The first 4 rows are patterns. Each new row is the sum of 2 different patterns, raised or lowered, with some noise. Before adding, each is slid sideways (what falls off one end comes back at the other) and multiplied by a number that may be negative. Names go in the order of the patterns.
(in the rows, 128 means zero)
Some rows, each with the names of its patterns after it:
[148 146 143 122  94 156 138 139 112 118  95 159 137 150 158 159 158 137
 154 139 137 155 136 136  92 159 151 129 122 152 146 126 131 154 113 127
 149] => G
[104 123 129 109 101 160 133 122  98  98  92 161 113 123 102 137  93 143
 102 105 118 160 101 106 145 128 112 141 142 144 128 150 156 107 138 119
 116] => Y
[103 157 155 127 139 118 106 142 115 161  98 120 126 133 131 149 109 129
 133 141 125 122 101 141 160 135 109  95 151  94 155 118 134 107 102 118
 161] => V
[140 129 154 149 146  97 131 158 156 123 109 110 153 154 136 133  95 162
 138 139  94 130 155 128  94 100 107 146 116 126 150  91 163 116  92 113
 126] => X

New rows, each followed by the names of its patterns:
[157 182 167 158 157 146 153 183 145 168 137 172 171 146 136 173 158 162
 138 165 139 151 164 172 153 160 148 132 168 154 146 143 158 131 163 141
 173] => G V
[117 137 119 106  97 133 130 129 104 111 120 133 131  88 114 127 155 109
 127 108 142 132 142 126 132 106 125 124  92 128 134 134 134 109 127  94
 127] => V X
[138 118  68  89 137 173 109 124 152 116 104 141  60 138 137 160  87  95
 111  93  97 117 126 113  91 101 114 127 105 103 120 115  91 114 105  72
 130] => V X
[112 209 182 167 147 175 177 179 153 205 163 164 192 179 172 186 153 148
 176 169 175 150 157 143 186 173 187 200 193 191 159 197 191 176 182 154
 183] => G V
[162 143 141 124 157 143 123 125 144 149 129 123 124 120 144 137 126 146
 120 164 134 116 121 116 153 137 154 140 139  97 149 155 160 143 134 135
 152] => G X
[165 193 170 194 156 165 168 184 170 186 129 184 181 175 159 173 150 173
 190 184 142 138 194 148 196 165 166 129 158 162 197 135 184 169 179 178
 169] => G V
[157  98 117 135 157 101  92 129 143 134 125 157  95 122 111 135 157 167
  84 142 102 124 140 150 113 141 102 117  81 128 131 112 117 122  92 139
 125] => G V
[169 171 124 100 165 160 156 128 118 159 123  84  89  98 151 108 128 155
  83 168 122 130 102 121 151 144 148 146 159 106 123 178 168 120 107 110
 153] => G X
[ 53  76  86  53 113  57  78 113  98 124  56  72  72  81  58 103  92  66
  49 108 108  89  56  56  74  95 146  43  75  74 132  99  98  66 110  98
  83] => G X
[ 87  78 118  77  77  85  96  84  94  86  75  76 105 108  71  95  71  89
  91 116  89  90  73 110  85  97  77  82  85  87  70  82  72  93  91  89
  76] => G V
[132 157 106 155 136 137 132 157 115 137 167 146 133 138 167 158 147 144
 164 139 148 123 123 115 145 138 128 132 151 161 135 108 114 115 171 131
 149] => Y X
[ 80 109  79 105  93 122  74 128  92  92 115  92 119 121  88 124  74 123
  75 117 106  93  73 126 105  87  86 113  90 117  98  82 102 118 115  54
 140] => G V
[151 130 136 131 123 134 135 109 178 173 122 124 108 129 161 124 161  78
 149 134 143 105 151 134 130 107 119 112 138  97 141 174 108 140  92 121
  90] => V X
[150 117 110 152 132 116 123 134 126 128 133 167  90 182 110 113 130 134
 119 146 168 136 144 111 124 148 146 126 100  94 166 147 141 143 114 165
 138] => Y X
[169 131 153 165 177 153 150 151 148 139 193 122 154 186 166 151 154 162
 146 142 155 188 145 141 135 153 156 164 140 131 139 167 179 132 135 136
 161] => Y X
[111 140  67  83  84  94  69 117 106  80  59 123 121 103  67  69  87 107
 163  54  87  87 147 112 111  80 128 111  98  65  90 100  66 126  68  92
 130] => G X
[115 101  98 106 119  85  82 101 127  62 121 140 127 103 113 126  63  97
  81 113  77  75  81  87  87 143  88  78  68  70  91 108  80  88 102 109
  50] => Y X
[ 78 112 110 117  99 102 105  91 106 114  82  71 114  78 124 105  83 108
 106 109  99 120 103  95 102 131 116 103 112 127  97 133  93  77  86 116
 129] => Y V
[156 172 169 153 170 158 150 141 161 132 166 165 150 151 164 156 135 159
 146 156 137 160 113 167 152 182 170 160 171 172 182 169 147 176 157 146
 142] => G X
[148 174 111 161 138 169 151 191 108 154 120 113 120 142 132 119 153 147
 121 153 155 199 125 143 168 151 136 134 152 141 127 170 146 122 152 140
 139] => G Y
[107 131 111 169  82 120 111 165 132 104 112 167 139 134 110 131 130 113
 153  97 122 171 144 127 112 123  92 112 108 153 117  99 100 140 137 129
  98] => V X
[134 179 186 158 150 155 194 169 155 115 142 206 155 133 123 151 158 164
 145 168 127 213 138 120 161 162 165 173 193 190 178 150 182 176 194 155
 141] => Y X
[115 105  83 109 103  84  93  91  74 106  90 108  80  93 122  89  90 114
  95  90  97 112  99  85  94 112 112  97  80  74 119 100 103  91 100  99
  91] => G V
[141 145 121 135 123 113 115 138 104 136 164 130 126 111 152 164 183 119
 119 124 110  94 128 109 120 145 138 111 123 128 156  95 103 154 140  96
 106] => G X
[171 144 114 120 157 132 142 135 134 142 142 148  88 149 136 160 120 109
 108 176 155 160 145 163 156 129 174 123 146 174 148 140 101 156 137 122
 117] => G X
[107 165  90  71 115 102 112 121 130 147  90 162 135  71 115 107 114  91
 128 129 108  67 150 140 129  83  74  68 165 119 116  94 102 105 140  97
  69] => Y X
[150 135 150 146 185 128 139 128 104 133 124 143 108 137 151 123 124 126
 168 126 120 145 161 109 146 142 128 115 158 153 128 139 139 141 138 177
 136] => G X
[171 167 159 158 145 171 155 164 132 150 170 157 128 124 146 171 138 148
 168 122 187 159 117 140 150 171 161 187 162 166 123 146 169 165 148 132
 137] => G X
[127 114 134 116 140 130 118 115 134  92 150 105 127 118 137 127  99 113
 107  96  96 125 113  84  83 127 119 129 106 111 111 111 143 110  92 105
 138] => Y X
[161 117 119 122 162 124 127 181 118 179 151 144 143 148 172 172 141 162
 165 153 172 197 143 157 142 158 158 194 144 174 145 179 130 179 143 137
 168] => Y X
[130 134 143 127 124 140 149 132 116 137 148 137 130 129 115 152 160 126
 118 132 157 143 142 109 125 132 116 120 130 118 137 127 118 115 132 138
 156] => G X
[172 104 122 128 136 150 187 108 137 140 167 150 163  98 149 156 127 105
  94 155  97 156 129 128 121 117 162 147 105 167 170 125 139 137 124 135
 145] => G V
[112 179 190 159 140  94 192 135 173 108 152 158 131 107 140 113 180 151
 143 173 105 166 144 104 153 126 153 145 173 166 177 106 150 178 180 139
 126] => V X
[140 102 124 121 177  95 153  88 124 104 145 118 130 116 181  84 138 160
 139 117 147 134 168 136 154 155 120 151 150 115  88 125 152 145  92 196
 122] => Y V
[151 118 124 141 142 176 104 113 141 177 143 106 136 158 180 164 133 164
 155 131 180 116 157 177 165 146 132 122 127 130 122 166 147 119 111 145
 168] => G X
[168 140 148 152 117 170 133 143 123 140 150 149 160 166 146 130 149 167
 159 140 121 143 174 162 141 132 141 146 164 147 131 137 147 141 146 119
 150] => V X
[182 164 137 134 120 151 172 162 166 159 174 160 193 144 123 162 169 185
  96 203 140 156 136 185 186 156 118 190 108 123 165 153 171 180 129 132
 137] => G V
[135 182 157 173 183 179 171 166 188 185 133 146 177 207 193 189 119 188
 153 198 152 199 139 175 179 188 122 202 196 149 168 175 141 157 143 180
 131] => Y V
